All rows are made from the same 13 directions, up to rounding. Whole rows:
14  -3  0  -5  4  16  1  -1  2  15  6  8  -24  -19  -2  -7  13  23  5  -10
15  -22  1  5  -9  -3  -2  -7  2  2  7  0  13  -5  15  11  -3  -6  5  -17
5  -5  4  -1  3  -6  -6  0  -6  -14  5  -11  16  -1  -2  11  -4  -6  -1  10
12  2  -16  6  2  7  -1  -5  -4  14  -4  7  6  -12  -8  0  -3  7  -1  -9
8  2  14  -10  0  -5  7  31  -7  1  14  -11  -2  -4  -6  2  5  -2  -10  -4
-8  -8  10  3  -3  1  6  1  -2  -7  5  -3  -19  24  28  3  42  -10  -15  0
2  19  31  7  -14  0  -6  -9  -4  9  -15  -3  -3  -22  -8  5  -2  -1  -12  -12
-11  -4  -9  7  -2  -13  -15  -14  -8  4  -4  3  20  5  0  1  -8  -11  -14  8
-21  19  -11  -7  -4  18  -4  5  18  -1  -7  -11  -5  -20  -12  4  1  31  -5  -15
3  -3  19  5  -7  -10  -6  -7  1  9  12  -10  -2  -9  4  -1  -6  0  2  -2
11  -12  -5  -2  9  8  -9  -7  -11  4  -2  0  -2  -10  -7  -6  -2  16  8  13
-4  -12  6  -3  0  12  -17  -7  -19  10  -16  -11  1  -4  0  5  26  20  -9  14
6  -8  11  1  -10  -4  -3  -4  1  19  10  -6  1  -5  10  11  11  0  -1  -10
12  1  -5  -9  0  6  2  -10  11  11  5  20  -3  -11  0  11  1  0  10  -11
-6  14  7  6  13  -4  -4  12  -12  6  -19  -3  -4  4  19  -4  8  -13  -7  -2

Rows cut short, each followed by the rest of it:
-7  -1  -11  -8  12  1  -12  -2  4  -7  3  5  -2  -6  4  -2 -> -4  7  -2  3
5  -4  4  -11  14  -3  -10  8  1  -8  9  6  -6  -16  10  -3 -> -10  0  0  -6
3  -3  -12  12  17  3  -8  -10  -4  1  3  -1  -10  0  21  -6 -> 13  3  -1  1
-3  -2  -12  5  -6  -3  6  -3  3  10  2  7  1  11  -3  -7 -> -3  -3  1  -1
-4  -15  -9  -10  -15  1  -2  -7  0  7  -3  10  16  6  -15  7 -> -3  3  -1  4
1  10  6  -5  -8  -1  15  15  2  4  -2  -1  1  7  -14  1 -> -4  -4  4  -1
-5  11  -10  -3  7  -2  -5  -10  2  5  2  3  8  3  -6  13 -> 7  -4  -1  14
-8  -18  -4  -4  -17  7  10  6  11  -3  0  6  -5  12  14  1 -> 13  2  -3  -21
-2  10  -31  -8  4  3  4  -2  12  1  8  12  15  -1  -22  8 -> -12  3  4  3
-10  18  16  17  -2  -11  -9  -15  -2  -1  -17  2  0  -5  11  -5 -> -12  -18  -10  -6
-3  -2  4  -6  1  4  -7  3  -6  8  -13  2  -1  -4  1  -1 -> 3  6  0  1
-4  -7  -1  1  0  -5  5  9  2  -14  10  -9  2  13  9  1 -> 4  -6  -3  1
-17  14  -11  6  -12  11  5  -4  8  -9  -14  0  -1  0  -18  -8 -> -5  12  -9  -7
-7  -19  -3  -8  -7  -6  5  14  -2  0  -10  13  5  16  4  -14 -> -18  -8  6  -4
-2  8  0  -3  4  3  -17  -16  6  -1  -3  5  5  -22  4  15 -> 1  3  -7  -8
13  8  3  -2  -4  18  8  -15  1  13  1  12  -22  -11  -23  -4 -> 16  20  4  5
-1  9  -4  -3  13  -1  1  5  2  -3  5  3  -8  1  3  -2 -> 2  -3  1  5
-7  13  10  -9  6  2  5  -5  10  -13  -1  10  -16  9  5  5 -> 12  -8  5  11
-16  7  -11  5  5  9  -14  -30  9  -29  -3  3  -7  -8  -13  -11 -> -10  18  -3  16
18  -11  12  15  -22  7  16  8  -10  0  -6  -14  5  0  -4  1 -> 8  2  -6  -19
5  0  -15  -4  10  -6  2  13  -5  -4  9  10  4  2  -7  -8 -> -10  -7  -8  0
-27  1  -4  0  -18  4  11  14  9  -9  -20  -5  4  23  5  -2 -> 4  -3  -6  -12
20  5  7  7  11  -2  4  -4  -12  34  -3  -3  -7  2  5  1 -> 9  -3  21  14
11  -23  -2  -11  -2  7  -9  -1  -7  12  11  0  0  -12  -4  4 -> 10  19  0  2
0  -12  12  0  5  -4  -11  2  -14  0  -2  6  -11  -1  20  -8 -> 14  -6  -16  -3
-3  -4  6  -13  1  2  -2  -6  -2  -21  0  11  -4  7  -8  3 -> 8  -3  -4  17
0  -1  1  -13  -4  -2  3  6  4  0  -2  -5  20  6  -9  21 -> -4  -5  12  8
5  11  19  7  -10  12  4  -10  4  -5  -4  -6  -12  -8  8  18 -> 33  1  -13  -15
5  -6  -13  1  12  3  -9  -1  -11  1  6  0  0  -2  1  -1 -> 13  6  -11  7
3  -15  2  -2  -4  -1  -4  -3  -10  1  6  -1  1  2  -4  -2 -> 8  5  -7  8
-7  10  -14  13  -3  7  4  -13  0  -23  -7  -1  2  4  -19  -10 -> -6  5  -11  6
-15  3  -2  6  -8  0  -13  -18  9  -2  -5  0  6  -9  9  8 -> 1  2  -12  -12
1  23  7  5  3  -5  -4  -15  11  -17  11  1  2  -13  2  19 -> 5  -15  -15  -7
-1  2  21  4  2  -1  0  0  4  -15  -10  7  -18  -4  22  -11 -> -6  -10  1  -14
5  -11  -17  10  4  3  7  -3  2  5  14  -5  -13  5  -7  -26 -> -12  19  17  9
-24  14  6  4  5  -1  -2  -1  1  -4  -8  -6  -18  15  10  -11 -> 14  1  -7  13
-1  16  1  14  3  3  6  -6  4  6  4  -6  -17  1  9  -3 -> 18  1  -4  -5
-4  -8  14  6  -7  3  -4  -14  5  -3  -11  -13  0  1  12  2 -> -4  6  19  3
0  -8  -4  -9  6  -1  2  7  1  -2  18  -6  -5  8  -1  0 -> 9  6  5  15
-6  24  -9  18  2  -5  -1  -11  0  33  -3  1  -6  -4  -3  -11 -> -3  1  -4  -3
9  -1  -3  26  -1  -3  11  12  -9  0  -15  -18  12  9  16  -8 -> -10  -11  6  -15
15  6  3  0  2  -4  -9  -24  -10  17  -13  22  15  -8  -8  17 -> -2  -17  2  9
0  -10  6  -6  -10  1  -15  -10  -10  19  -9  2  13  -10  -4  12 -> 7  5  -7  0
15  -4  9  -12  -12  5  13  11  -2  3  17  9  -9  -3  -16  7 -> 20  1  -14  -8
-11  -3  -1  -9  -10  -6  -5  2  5  17  2  7  6  0  -2  4 -> -3  0  -5  -5
3  -2  -9  6  -6  5  7  -18  3  1  2  15  -7  7  -11  -7 -> 3  2  2  5
-17  17  14  -9  -12  2  3  -9  16  -2  -14  5  -3  -1  -15  2 -> -14  2  12  5
6  4  -4  4  2  7  -6  0  -1  -4  4  -15  9  -16  -5  10 -> 4  12  -7  -6
7  13  -8  4  5  -5  9  0  6  7  10  0  6  5  -1  12 -> 3  -12  4  0
-6  10  -9  -8  22  -8  -6  12  6  -7  18  2  -9  -3  11  -2 -> 0  -6  -7  2
14  -2  -1  4  5  3  5  0  -12  19  -7  -4  2  7  -2  3 -> 10  1  13  13
8  -26  9  -3  -14  -3  -1  7  -9  -15  -3  3  12  -1  -1  -3 -> -12  -5  -7  -11
-11  14  6  -3  0  -2  -14  -8  -1  14  -10  2  3  -15  -8  2 -> -6  6  -6  3
8  12  13  14  3  10  -4  -13  0  -26  -5  -14  -4  -16  7  10 -> 12  2  -10  -8
-5  1  2  2  -11  2  16  5  7  3  -8  3  -6  15  0  -5 -> 0  -3  10  -4
-2  4  -4  -4  -9  1  5  1  8  4  9  11  -5  -3  -7  1 -> 4  1  -11  -13
6  4  5  5  1  -2  -4  -9  0  2  6  -7  4  -8  1  10 -> 3  -1  -1  0
13  -11  -3  7  5  -6  2  -1  -4  13  8  -2  4  7  15  4 -> 5  -10  9  0
-4  4  -8  0  10  0  -7  -1  -13  3  -4  -5  4  4  -12  -5 -> 3  5  -4  22
6  -8  0  2  -9  0  -5  -3  -16  2  -6  6  10  -6  -22  -7 -> -8  4  -14  3
-8  0  -11  -6  13  2  -4  -4  11  -17  -8  5  4  6  15  8 -> -5  -6  13  4
22  -2  -9  5  -4  -2  17  11  -10  18  13  -1  8  10  -10  10 -> 17  -9  -5  -3
6  0  -1  -1  4  4  0  -1  -6  -2  0  11  -9  -3  -5  -7 -> 4  1  -7  0
-1  -10  0  1  1  -6  -3  -3  -4  5  8  -14  8  10  2  4 -> 2  1  8  17
1  -14  23  3  -15  6  5  4  -19  -9  -26  -8  2  14  -2  -4 -> 11  -1  -3  7
-3  -5  15  7  -14  -5  3  -7  9  5  11  7  -21  -3  10  -16 -> -2  1  -5  -16
2  -9  33  0  -19  -3  4  -7  -2  -16  -4  5  -9  4  2  -3 -> 3  -10  -6  -3
8  13  -6  -14  14  -2  -2  -7  13  -1  15  18  -1  -9  2  19 -> 3  -11  5  1
-4  -2  -2  -6  5  7  -2  15  -7  -6  -14  -5  4  0  1  0 -> 3  5  -3  -1
-4  -15  -9  4  -19  -7  7  -5  -1  -8  0  7  17  18  -15  -7 -> -15  -8  -4  3
-9  9  -6  4  -3  8  -5  -15  11  -1  -3  -4  2  -6  6  15 -> 15  6  -6  -8
